The rows of a group lie close to one hidden flat surface of 6 dimensions, which passes through zero. Surfaces can cross.
In the rows, zero is written as 128.
Some rows, each with its group after it:
[ 83  79 159 156 102 123 155  98  95 141 101]
(6)
[172  88 143 129 174 132 164 102 129  97 118]
(4)
[133  72 149 112 142 130 179 129 151 121 137]
(2)
[ 70 126 154 103  96 130 116 129 111 143 106]
(2)
[144 128 109 142 159 142  83  83  56 113  99]
(6)
[ 62 100 172 124 138 132 170 120 126 145  50]
(3)
[181 124 108 109 159 133 117 130  96 146 116]
(0)
[109 136 112 130 144 179  65 110  91 132  74]
(0)
[ 62 150 135 143 149  99 168 151 131 160  47]
(1)
[117 148 140  74 131 206  85 120 107 165 139]
(5)
[ 84 108 141 136 149 152 145 133 130 150  58]
(1)
[168 123 113 102 128 106 119 122 113 101 205]
(2)
[181 118 132 120 163 126 121  95 101  77 147]
(4)
[148 100 126 188 178  93 203 145 110  97 122]
(7)
[106  69 182 104 116 149 155 110 137 121  96]
(2)
[ 87 122  87 192 135 122 107 157 130 128  57]
(5)
[157 147 133 116  83 112  96 120 122 115 175]
(4)
[149 145 141 104  83 133  68 107 114 112 159]
(7)
[183  55 128 154 157 172 136  91 110 103 142]
(6)
[134  72 181 105 121 138 156 100 130 105 112]
(2)
[ 79 106 149 114  86  95 152 110 124 143 158]
(1)
[131 184 101 110 177  66 165 165 153 131 122]
(6)
[133 146 112 176 133 109 118 139  72  99 139]
(7)
[ 73 196 131 149  82  56 147 149 135 158 119]
(2)
[143 177 111 115 158 104  96 116  96 114 111]
(6)
[144 141  95 146 160 123 132 138 119 127 145]
(7)
[ 91 135 121 126 131 170 109 146 134 158 102]
(5)
[109  99 129 131 132 133 182 163 179 148 137]
(2)
[ 95 147 104 139 101 166  92 154 155 144 149]
(0)
[118 127 173 109  41 122 114 127 153 124 162]
(3)
[132 102 148 119  80 199  95 139 166 132 139]
(4)
[ 73 136 160  99 109 127 173 155 153 173 129]
(5)
[139  91 118 150 177 134 171 134 149 126 101]
(5)
[171 144 109 155 121  94  94  97 104 119  89]
(3)
[151  63 163 127 121 184 144 116 156 116 121]
(6)
[160  70 173 115 153 125 206 112 160 108 124]
(5)
[118 104 134 124 119 185 120 145 153 140 130]
(3)
[ 69 146  99 142 138 151 125 163 134 172  98]
(3)
[124 135 138  85 111  90 159 124 170 147 151]
(7)
[172 113 134 122 125  91 175 136 154 115 178]
(0)
[136  83 160 101 106 142 179 168 168 175 121]
(0)
[ 87 173 131 129  90  83  95 110  82 152  88]
(4)
[150  86 135 128 117 224  90 130 163 122 128]
(0)
[131 103  99 157 188 186 122 126 141 116 107]
(0)
[117  85 156 130 141 133 188 131 159 132 100]
(1)
[ 88 148 120 120  88 149  74 125 106 147 140]
(1)
[143 118 189 100 118  80 189 121 167  99 120]
(6)
[121 142 103 119 110 163 112 168 159 142 193]
(3)
[123 115 168 121  93  95 161 125 149 120 145]
(7)
[145 141  95 153 170 109 146 139 111 118 142]
(7)
[132 167  93 151 201 112 131 136  99 133  70]
(1)
[ 64 139 150 105 157 128 180 179 157  85 194]
(4)
[173 141  76 144 138 158  63 112 100 147 117]
(4)
[142 155  93  94 165 176 124 149 134 164 183]
(5)
[129 146  81 136 135 128 126 162 144 147 171]
(1)
[132 161 102 138 152 101  96 106  79 126  96]
(3)

New rows. What belongs after each?
[ 89 151 122 113  72 154  57 119 101 146 148]
(1)
[146  94 129 122 130 173 100 103 120 118 140]
(1)
[ 81 146 109 143 107 135 109 145 112 160 124]
(6)
[162 124 118 111 115 197  88 155 174 126 155]
(6)
[167 105 164 122  85 110 115  81  99  93 167]
(6)
[103 116 123 129 219  99 196 124 102 129  86]
(3)
[ 83 104 111 133 151 115 172 128 129 155 127]
(1)
[ 99 112 127 173  93 103 132 147 152 118  91]
(5)
[157 144 146  78 132 101  87  59  92 109 111]
(7)
[128  78 141 143 141 179 146 133 166 140  71]
(3)
[137  80 171 106 113 173 146 126 156 111 148]
(3)
[119 106 170 100 110 105 197 147 164 117 197]
(3)
[140 120  80 116 160 140 127 157 130 136 179]
(2)
[137 118 161 103 126  99 159 112 120  99 159]
(3)
[137 176 120 161 147  94 121 102  99 122  85]
(2)
[ 70 187  88 124 167 134  99 160  95 120 148]
(4)
[ 90 124 117 122 212 107 195 139 111 138 110]
(3)
[103 104 106  74 159 110 128 127  82 126 169]
(2)
[ 86 109 185 123  64 142 129 121 160 116 123]
(0)
[188 170 158  82 104  93  75  90 108  72 144]
(6)
[ 76 131 182 108  68 111 161 152 173 146 111]
(6)
[103 171  92 139 128 124  89 133 104 134 136]
(0)
[ 46 120 126 132 116 171 130 156 145 180  81]
(1)
[170  72 136 156 153 126 137  97 126  82  85]
(5)
[179 142 110 112 153 110 159 164 183 115 172]
(6)
[ 95 166  83 152 147 119  99 139 103 161  76]
(3)
[121  63 116 125 166 140 149  79  98 127 140]
(1)
[ 81 139 108 108 178 140 123 113 120 170  48]
(7)
[ 73  96  96 171 140 145 180 166 151 182 129]
(6)
[125 122  99 172 170  84 138 119 104 111  72]
(5)
[172  93 128 139 122 139 133 112 131 109 173]
(6)
[142 153 110 114 163 122  84  87  78 121 101]
(7)
[144 122  77 151 149 169  93 129 105 137 152]
(6)
[ 85 161 107 138 116 105 130 153 129 160 115]
(3)
[119 112 146 171 140 137 123 115  71  99  75]
(7)
[144 119 115 168 111 106 144 134 166 148  81]
(3)
[181 124 122 158  71 116  97 119 160 128 119]
(3)
[125 101 163 164  78 118 175 168 154 105 171]
(7)
[118  96 139 145 118 163 125 117 138 170  47]
(4)
[122 131  82 135 141 145 111 140 121 144 165]
(1)
[164  97 121 101 168 206 115 135 133 105 184]
(3)
[ 81 182 134 104 118 115 117 159 147 148  92]
(6)
[105  77 131 154 153 176 138 113 107 143  77]
(6)
[156 111 126 123 181 162 115 111 116 114  81]
(6)
[126 127 118 159 112 100 150 139 162 155  92]
(3)
[150 151 106 129  86 103 107 139 134 142 173]
(4)
[160 124 138 126  90 132  97 106 122 129 130]
(4)
[ 87 176 138 106  97  93 127 154 144 144 121]
(6)
[ 58 125 150  97 120 169 148 167 149 147 158]
(3)
[134 116 140 111 123 185  60  94  90 115  98]
(2)
[124 112 111 149 167 143 135 115 115 156  55]
(4)
[133 156 106 137 106  87 126 138 127 152 143]
(4)
[ 92 116 115  93 161 105 132 124  79 134 136]
(2)
[153 122  79 139 186 136 158 154 155 142 145]
(7)
[138 149 109 144 162  74 124  85  52 112 113]
(6)
[112 130 122 139 114 134  96 105  85 132 120]
(6)
[130 130 130 114 163 164 111 130 134 128  73]
(6)
[ 96 162 107 134  75 130 107 169 163 142 193]
(0)
[177 138  91 122 144 127 125 145 140 111 214]
(3)
[ 81 160  90 134 162 144 113 158 116 146 119]
(4)
[119 164  79 140 152 141  77 127  83 141 118]
(6)
[ 63 167 116 110 107 115  79 132  81 151 115]
(2)
[ 85 130  80 131 149 106 127 118  95 156 164]
(1)
[146  87 144 121 146 123 196 149 172 118 169]
(3)
[ 44 172 137  97 109 136  98 139  85 143 135]
(3)
[ 64 155 140 128  74 133  99 142 134 146 119]
(0)
[ 89 160  96 186 132 103 143 183 104 138 144]
(7)
[118 125 141 145 117  73 161 125 132 113 113]
(5)
[147 170 100 122 138  95 104 124  97  99 183]
(4)
[ 72 129 158 122 127 110 167 137 136 132 106]
(4)
[143  82 157 122 182 151 171 102 128 121  75]
(5)
[164 131 110 124 174 140 120 121 111  91 163]
(4)
[118 135 144 136 120 116 137 121 134 130 100]
(2)
[101 114 124 117 182 125 198 158 143 133 158]
(3)
[ 80 166 147 118 101  82 128 130 113 138 105]
(6)
[123  78 199 120  78  98 192 112 158 113 140]
(6)
[120 141 182 101  70 110 106 106 124 109 127]
(6)
[161  90  86 167 131 181 124 174 190 123 153]
(5)
[104 122 108 129 155 131 184 178 168 150 162]
(3)
[151  99 119 145 190 158 130 101 110 119  59]
(3)
[ 85 111  86 176 119 148 118 132  91 169 148]
(6)
[ 94 159  75 159 177  82 159 159 125 168  96]
(3)
[187 136 118 126  95 115 101 123 141 107 191]
(3)
[100 144  94 146 119 153  90 140 104 151 131]
(6)
[ 80 115 126 151  95 162 119 164 165 150 103]
(5)
[136 108 134 144 147 148 159 134 155 133 104]
(2)
[102 153 106 131 146  54 192 161 135 160 140]
(0)
